There are 10 hidden switches. A switch that is on adds its own fixed numbers to the row, and there is some noise. The rows also spread widely along 11 directions, which tell nothing about the answers.
In the rows, 128 means zero.
Known rows, each followed by its switches (1 for on, 0 for off):
[133 101 180 115  78  83 202 125 151 119 140 119 109 148 164 106 136 154
 114 128 116 141 126 172 104  70 103  95 132 102 145 134]  1 0 1 1 0 1 0 0 1 1
[131 109 101 167 157 156 133  87 112 139  93 144 121 101 149 129  79  88
 103 115 163 127 107 132  92 131  90 115 165 112 115 141]  1 0 0 1 0 1 1 0 0 1
[ 87 127 152 114 120 110 101 132 168  97 159  68 134 137 113  64 126 131
 130  98  93 172 127 140 174 181 109 159 136 106 110 117]  0 0 1 0 1 1 0 0 1 0
[161 113 114 195 124 126 131 143  86 174 128 107 134 140  86 116 123 174
 119 152  99 145 122  87 142 147 145 140 166 101  83 115]  0 0 0 0 0 1 0 1 0 0
[ 93  82 106 168 143 138 149  86 138 149 110 134 114  86 139 111 109 107
  83  97 148 120  92 122 118 109 101 110 170 109 157 131]  0 0 0 1 1 1 0 0 1 0
[114 145 141 120 158 137  70 148 164 112 167  65 147 115 118  89 149 119
 121 109  77 172 120  95 196 209 104 170 146 102 137 113]  1 0 1 1 0 1 1 1 1 1
[176 105 100 194 116  97 155 111  72 174  84  72 141 174 112  87 132 143
 110 164 105 143 134 149 108 141 128 116 140 104  80 147]  1 1 0 1 1 0 1 0 0 1
[111  70 238 145 103  77 136  93 108 138 179  80 136 186 114  76 184 134
  80 125  61 170 124 130 140 168 124 196 164  94 130 129]  0 0 1 1 0 1 1 0 1 0
[124 127 127 103 143  72 128  82 166 144 108  76 140 123 147  99 146 122
 103 164  92 129 116 129 161 119 122 134 139  83 142 155]  0 0 1 1 0 1 1 1 0 1
[107  95 129 131 184  90 120 132 172 118 126  30 111  83 157  79 116 161
  73 116 122 117 103 129 199 131 131 102 118 118 119 164]  1 0 0 1 0 0 1 1 1 1
[168 124 130 157 118 113 133 133 124 153 124 159 146 138 138 131 147 121
 119 160 113 157 131 125 112 150 121 157 179  98 120 152]  1 1 1 1 0 1 1 1 1 0
[192 148 127 167 136 143  95 128  96 150 141 184 167 142 146 148 116  77
 151 130 131 142 151 112  98 249  93 175 198 106  83 157]  1 0 1 1 1 0 0 1 1 1
[ 87 158  99 104 156 151  68 140 191  97 136 110 137  79 136  99 154  96
 126  99 102 186 104 103 160 163 107 169 153  96 169 106]  0 1 1 1 1 1 0 0 1 0
[144 129  98 143 141 185  70 206 184 101 123 134  62  58 148 101 125 105
 144  65 139 203 140 132 143 135 145 152 177  95 131 118]  0 1 1 1 1 0 0 1 0 1
[111 143  73 151 148 122 105 136 144 141 100  84 136 114 125 102 142 133
 116 146 100 158 108 116 161 131 132 137 137  99 134 120]  1 1 0 1 1 0 0 0 1 0
[ 96 100 139 134 128 129 127 174 201 100 134 136  81  80 155 108  98 161
 102  75 156 135 106 147 155  94 129 131 158 123 107 137]  0 0 1 0 0 0 1 0 1 0
[138 113 120 138 118 108 144 130 144 156 107 138 121 113 141 115 117 133
 118 141 131 139 119 142 127 105 122 131 165 103 114 150]  0 0 0 0 0 1 1 0 0 0
[158  70 206 154  72 129 179 153 112 109 159 146  78 159 141 106 114 150
 122  87 131 164 143 173  78 102 112 138 173 107 103 115]  0 0 0 1 0 1 0 0 0 1
[134 158  91 142 146 122  61 179 169 145 118 177 123  99 146 154 128 170
 129 119 123 120  94  70 188 146 130 182 185 104  83 122]  0 0 0 0 0 0 1 0 1 1
[115 102 197 141 106 109 120 130 128 145 169 131 135 152 113 103 167 132
 101 108  81 166 118 109 149 154 117 191 173 101 131 113]  0 0 1 0 0 1 1 0 1 0
[ 97 104 143 158 124 132 134 138 157 108 144 133 119 113 116 108 101 117
 108  76 140 138 120 134 152 150 105 138 156 121 107 118]  0 0 1 0 0 0 0 0 1 0
[ 84 190 103 121 190 137  59  98 130 127 154 100 199 114 120 133 175 106
 117 148  69 150  82  40 163 203 100 184 143 103 171  99]  1 0 1 1 1 0 0 0 1 0
[160 115 103 194 144 191  80 166 104 177 108 178  78 104 127 131 135  68
 136 105 139 215 152 123 118 172 150 200 223  81 115 134]  1 0 0 1 1 0 0 0 0 0
[145 148  56 140 141 100 129 110 162 155  85 141 157 101 160 129 123 145
 115 170 129 115  94 115 118 121 110 120 161 103 114 162]  0 1 1 1 1 1 1 0 1 0
[166 102 141 133 141 106 124 140 121 178 119 120 109  95 163 108 165 104
  99 119 117 160 139 127 111 131 143 155 175  94 132 166]  0 0 0 0 1 0 1 0 0 1
[119 101 118 158 122 126 125 155 177 136 134 116 127 106 127  95 122 109
 105  89 126 128 125 137 158 167  87 114 171 124 114 130]  0 0 0 1 1 0 1 0 1 1
[102 147 107  93 108 112 171 121 199 120 126 195 150  78 170 161 106 152
 113 115 142  62  73  99 113  47  68  65 138 126 175 111]  0 0 1 0 0 1 1 1 1 1
[141 139 149 130 112 118  91 161 162 115 146 103 116 148 123  92 143 156
 145 119  85 169 134 129 154 161 133 168 161  93  98 121]  0 0 1 1 1 0 1 1 0 1

New rows. What belongs after each?
[140 123 152 133 145 126 151 126 128 127 146 129 137 107 164 131 134 133
 106 133 122 149 107 114 104 121 112 133 157 105 143 145]  1 0 1 1 0 1 0 0 1 0
[116 144 115 171 145 168  95  88  95 106 124 166 146 144 140 145  87 107
 127  97 144 132  97 100  94 185  85 166 166 110  98 111]  1 0 1 1 1 0 0 0 1 1
[133  77 196 138  76 107 174 123 128 146 154 174 114 146 133 123 159  91
 106  98 111 152 140 151  97 107  90 133 183  97 167 103]  0 0 0 1 0 1 0 0 0 1
[153 144 115 156 152 155  93 146 112 128 119 114 112 119 129 110 105 130
 137 113 130 178 131 110 148 176 127 166 158  95  86 121]  1 0 1 0 0 1 0 0 0 1
[ 91  92 159 140 106 123 140 141 174  93 135 114  77 119 130  95 114 137
 108  73 128 152 118 153 148  86 122 126 147 103 128  94]  0 0 1 1 0 0 0 0 0 1
[119 113 126 126 123 114 103 111 164 166 113 165 118 116 151 116 155  73
 124 128 113 170 129 144 138 149 113 190 202  80 154 158]  0 0 0 1 1 1 1 0 1 0
[126 110 116 176 106 135 141 168 177 112 150 168 137 108 124 125 110 158
 103  97 141 107 102 110 138 137  75 104 178 142 101  99]  0 1 1 1 0 1 1 0 1 0
[121 123 126 125 101  99 130 176 180 155 146 113 127 111 129 102 153 188
 111 112  93 127 101  95 181  99 110 113 156 113 136 100]  0 0 0 0 1 1 1 0 1 1
[135 165 109 175 163 176  87  79  66 141 122 179 180 135 117 169 111 116
 122 133 128 136  78  49  73 173  97 189 176 106 101 106]  0 0 1 0 0 1 1 0 0 0
[126 123 112 149 174 168 115 143 139 137 140 115 117  62 141 122 150  90
  89  91 121 166 110  87 149 136 110 122 165 104 175 108]  1 0 1 1 0 1 0 0 0 1
[167 103 130 146  95 120 176 148 112 179 118 135 117 125 135 110 146  98
 123 139 112 172 153 156  78 107 135 123 166  96 143 147]  0 0 0 0 1 0 0 0 0 0
[153 127 117 129 121 130 143 140 128 159 132 117 138  97 138 106 133 110
 124 117 115 147 131 114 110 132 100 108 156 103 143 123]  0 0 0 0 1 1 0 0 0 1
[109 115 110 163 125 135 114 165 191 122 134 142 101  94 134 110 116 130
 117  86 138 141 118 130 168 149 115 136 185 111 111 126]  0 0 1 1 1 0 0 0 1 0
[129 142  82 145 191 128  82 133 160 152 129  72 149  72 141 104 149 148
  93 141 102 147  94  67 177 166 130 141 162 107 126 143]  0 0 1 1 1 1 1 0 0 0
[146 117 179 128 101 121 173 114 108 106 169 104 170 144 119 103 143 119
 126 145  96 142 137 139  65 145  82 100 129 121 148 115]  0 1 0 1 0 1 0 1 0 0
[136 138 109 125 136 110 131 142 163 126 131  82 142 102 121  97 116 149
 125 125 106 129 125 109 174 142 114 105 128 108 113 118]  0 0 1 0 0 1 0 1 0 1
[109 109 146 186 130 152 110 113 103 143 158 185 142 124 118 142 130 113
 102  83 129 128 103  78 110 178  98 167 191 122 121 105]  0 0 1 0 1 0 0 0 1 0
[ 98 129 158 129 127 162 104 141 132  77 174 116 142 119 128 104 138 106
 127  80 109 168 112 119  89 170  86 153 145 124 148  94]  0 1 0 1 1 0 0 0 1 0
[142 125 103 137 109  92 147 164 184 121 105  96 123 133 124  95 101 131
 142 154 118 143 156 183 164 146 122 108 149 104  77 152]  0 0 0 1 0 0 0 0 0 0
[112 114 188 106 139 111 106 111 134  87 156  95 120 128 145  90 126 123
 119  88 111 166 126 133 139 167 111 178 144 100 112 122]  0 0 1 0 0 1 0 0 0 1
[148 127  77 176 137 217  84 203 156 131 116 126  79  77 123 102 121 110
 133  86 133 217 127 117 131 144 136 148 185 100 128 114]  1 1 1 1 1 1 1 1 1 0
[104 143 123 117 130 103 128  85 164 119 136 154 166 121 159 132 120 127
 110 123 121  95  87 102 114 134  68 123 153 114 137 128]  0 0 1 1 1 1 1 0 1 1
[163 140 107 116 125 122 121 179 171 183 135 134 120  75 154 122 172 141
 118 126  99 153 120  86 152 107 136 132 174  94 165 140]  0 0 1 0 1 1 1 1 1 1
[136 114  69 181 151 102 123 130 140 164  96  92 129  96 135  99 140 140
  86 121 122 126 109 101 165 139 129 121 158 103 117 140]  0 1 1 1 1 0 0 0 1 1
[134 134 168 106 137  80 106 139 160 135 150  94 141 132 145 103 184 126
 108 141  72 157 129 124 166 154 128 174 152  91 136 143]  0 0 1 1 0 0 1 0 0 1
[ 92 123  69 132 147 116 147  88 163 155 101  48 149  89 122  75 119 115
  80 114 111 123  92 109 163 114  96  79 111 108 160 119]  0 0 1 0 1 1 1 0 1 1
[129 119  87 165 134 121 121 141 182 168 135 111 157 106 109  98 124  89
 115 133 110 133 140 123 191 211  88 102 180 122 121 142]  1 0 1 1 1 1 1 1 1 0
[124 130  86 119 100  85 154 147 185 146 106  46 118 132 127  64 144 153
 121 145  81 165 128 144 184  98 131  99 124  80 139 126]  0 0 1 1 1 1 0 0 1 1
[192 147 105 136 125 184 166 183 126 151 129 171 150  71 148 148 139  89
 125 127 143 163 130 114  50 109  91  81 157 122 167 121]  1 1 1 0 0 1 1 0 0 0
[172 157 108 143 139 132  97 126 119 161 125 161 184 135 128 145 138  67
 140 158 109 145 138 107 132 219  73 159 188 106 110 138]  1 0 0 1 0 1 1 0 0 1
[149 136 127 125 106 118 133 159 180 127 151 195 128 101 158 139 103 146
 146 107 141 110 130 119 133 139  95 117 181 118 109 127]  0 0 1 0 1 1 0 1 0 1
[ 75 166 130  73 142  90 135  93 159  96 146  96 186 103 154 121 163 157
  99 127  89 105  66  74 130  88  75 111  90 112 195  83]  0 1 1 0 0 1 0 0 1 1
[ 95 101 161 162 129 119 126 129 124 128 166 144 137 116 105 128 135 149
  95  92 114 110 103  90 157 142 102 143 165 130 125  90]  0 0 0 0 0 0 0 0 0 0
[154  96 149 185 159 137 115 133  70 185 171  60 140 116 102 102 197 131
  76 113  70 162 123  53 135 168 138 144 167 103 160 107]  0 0 0 1 1 0 0 1 0 1
[143 153 122 141 115 131 144 110 112 148 140 160 164 147 133 141 141 131
 139 160  99 139 111  97  91 142 103 134 164 102 146 119]  1 0 1 1 1 1 0 1 1 0
[117 118 155 139 137 111 102 125 133 119 149 119 125 122 134 105 144 166
 105 116 106 155 108 102 150 141 137 182 149 101 121 118]  0 1 1 0 0 1 0 1 1 0
[173 104 184 151 140 122 136 112 100 121 150 110 133 140 145 104 109  98
 128 140 129 167 165 163 101 212 118 157 167 107  81 175]  1 0 1 1 0 1 0 1 0 0
[ 81 133 136  93  83  60  99 197 251  87 150  75  97 139 117  66 128 200
 159 111  76 138 133 158 252 137 129 138 140 102  98 107]  0 0 0 1 1 0 0 1 1 1
[148  92 120 200 117 151 122 133 100 157 115 126 116 133  99  94 121 102
 102 103 127 183 129 120 120 170 123 167 175 103  96 120]  0 1 1 0 0 1 1 0 1 0
[139 161 109 120 152 125 134 154 130 139 120 123 133 100 146 139 147 149
 124 157 106 154 109  96 123  93 142 132 132  95 146 126]  1 0 1 0 0 0 0 0 0 0
[ 72 125  85 189 162 116  68  81 130 165 125 113 147 126  95 116 160 111
  76 101  87 124  76  41 209 171 113 180 169  88 144  85]  0 0 1 1 1 0 0 0 1 1
[ 73 163 106 148 183 181  47 131 154  95 153  88 144  93 101 113 139 150
 107  93  95 157  67  45 161 167 116 172 149 112 135  76]  0 0 1 1 1 0 1 0 0 0
[155 144  74 135 132 134 119 140 151 170  93 184 134  87 170 147 111 116
 129 129 146 127 106 106 111 119 102 134 184 100 126 147]  0 0 0 0 1 1 1 0 1 1
[ 90 118 178 114 132  84 101  54 132  97 144 112 174 160 137  98 151  83
 101 117 102 131 117 135 111 193  72 173 142 110 132 129]  0 1 1 1 1 0 1 0 0 1
[134  81 119 191 123 120 129 110 117 186 127 131 133 125 116 110 140  99
  85 107 114 119 120 108 133 156 104 129 182 110 136 133]  0 0 0 1 1 0 1 1 1 1
[ 99 118 114 140 144 138  86 151 178 129 137 130 104  88 138 121 139 147
 105  91 115 131  91  90 171 124 120 148 171 109 143 117]  0 0 0 1 1 0 1 1 1 1
[135 168 135 107  89 145 121 172 148 136 139 133 130 146 121 113 186 108
 161 142  60 216 132 123 108 122 132 173 160  72 178  97]  0 0 1 1 1 0 0 0 1 0
[115  90 141 195 142 133 149  91 103 130 152  87 145 139  91 101 102 139
  92 115 118 119 113 101 144 173 100 106 149 126 101 105]  1 0 1 1 0 1 0 1 0 0
[188  90 201 122 106 105 166 147 106 171 185 109 159 127 156  96 205  93
  97 126  75 166 151 124  82 165  87 128 176 108 171 158]  0 0 0 1 1 1 1 0 1 1
[ 60 139  57 169 166 140  92  72 144 116  89  53 152 131  79  81  61 118
 113 120 126 124  92 116 178 180 100 121 112 119  83 104]  1 0 1 0 1 0 1 0 0 0
[113 124 119 139 127  65 128 151 179 157 147  44 146 128 106  67 181 151
 101 147  55 150 127 115 221 160 137 129 138  98 134 130]  0 0 1 1 1 0 0 0 1 0
[105 117 133 137 140 129 120 101 145 132 129 128 127 116 137 111 131 113
 104 105 117 145 104 116 130 134  97 137 166 106 145 114]  1 0 1 1 1 1 1 0 0 1
[ 98 139 147 101 166 154  96 123 154 122 164 112 149  73 152 111 162  97
 100  93 105 167  94  80 124 150 101 158 151 110 182 122]  0 0 1 0 1 1 1 0 1 0
[106 137 124 132  85  42 105 118 188 129 119 142 154 179 102 104 119 172
 141 171  93 106 131 141 204 168 112 165 160 103  62 121]  0 1 1 0 0 1 1 1 0 0
[145  76 127 225  88 110 126  60  79 168 102 209 121 179 120 126 101  98
 111 109 145 126 130 132 101 177  99 179 214  90  75 131]  0 1 1 1 1 1 0 1 1 1
[147 142 120 106 134 135 114 123 150 101 108 131 107 102 179 107 123 101
 140 115 139 181 126 153  85 125 118 154 151  84 132 148]  0 1 1 1 1 1 0 0 0 1
[122 107 101 145 140 139 137 140 144 137  99 121  82  90 161 112 111 121
 112 100 145 155 112 146 129  90 129 120 154  98 143 137]  1 0 0 1 1 0 0 0 1 1
[121 119 113 147 112 111  91 132 156 128 124  95 129 153 108  74  89 144
 140 111 107 140 131 133 184 189 106 156 157 103  66 124]  0 0 0 0 1 1 1 1 1 1
[148 128 131 140 129 116  82 140 126 126 134 125 127 130 137 108 146 158
 133 124  99 160 123 107 134 160 127 174 173  95 107 123]  0 1 0 1 1 1 0 1 0 1
[170 170  82 138 147 163 122 195 145 150 157 131 165  74 136 143 148 107
 136 126 106 135 122  75 126 167  89  88 160 126 165 117]  1 0 0 1 1 0 0 1 1 1
[125  77 177 138  63  54 186  90 144 138 136 152 121 165 147  99 148 128
 105 121 115 121 138 177 102  99  87 116 164 105 133 127]  0 1 1 1 1 1 0 0 0 1
[146 109 134 155 153 114 140  88  91 149 134  65 145 124 140  92 144 132
  92 128  98 149 109  99 108 146 120 129 145  93 131 140]  0 0 1 1 1 1 0 0 0 1
[ 84  71 249 105  50  67 148 131 179  94 187 128  96 189 106  72 141 150
 129  98  82 166 149 189 164 128 114 171 157 107 112 108]  0 0 1 0 0 1 1 1 0 0
[145 135 100 185 115 159 110 159 119 155 127 179 134 119 106 135 140 120
 121 109 122 163 118  80 129 159 113 164 189 106 117  95]  0 1 1 0 0 1 0 0 1 0
[176 138 126 156 148 166 153 130  80 123 144  94 155 122 137 127 110 141
 122 133 121 142 111  92  72 141  90 101 132 115 126 118]  1 0 0 1 0 1 0 1 1 1
[156 159 120 114 160 151  84 102 119 124  95 141 119 122 193 130 117 116
 153 156 132 202 111 137  57 142 145 213 168  68 108 190]  0 0 1 1 1 1 1 0 1 0
[118  90 161 147 136  99 108 142 157 149 162 128 124  95 134  98 158 121
  80  78 116 122 124 106 176 170 106 147 182 125 125 129]  0 0 1 0 1 0 1 0 0 1
[133 131  92 163 106 108 126 104 125 140  90  48 139 186  89  64 107 131
 134 146  87 162 133 147 148 165 123 138 131  85  74 120]  0 0 1 1 1 0 1 0 0 1
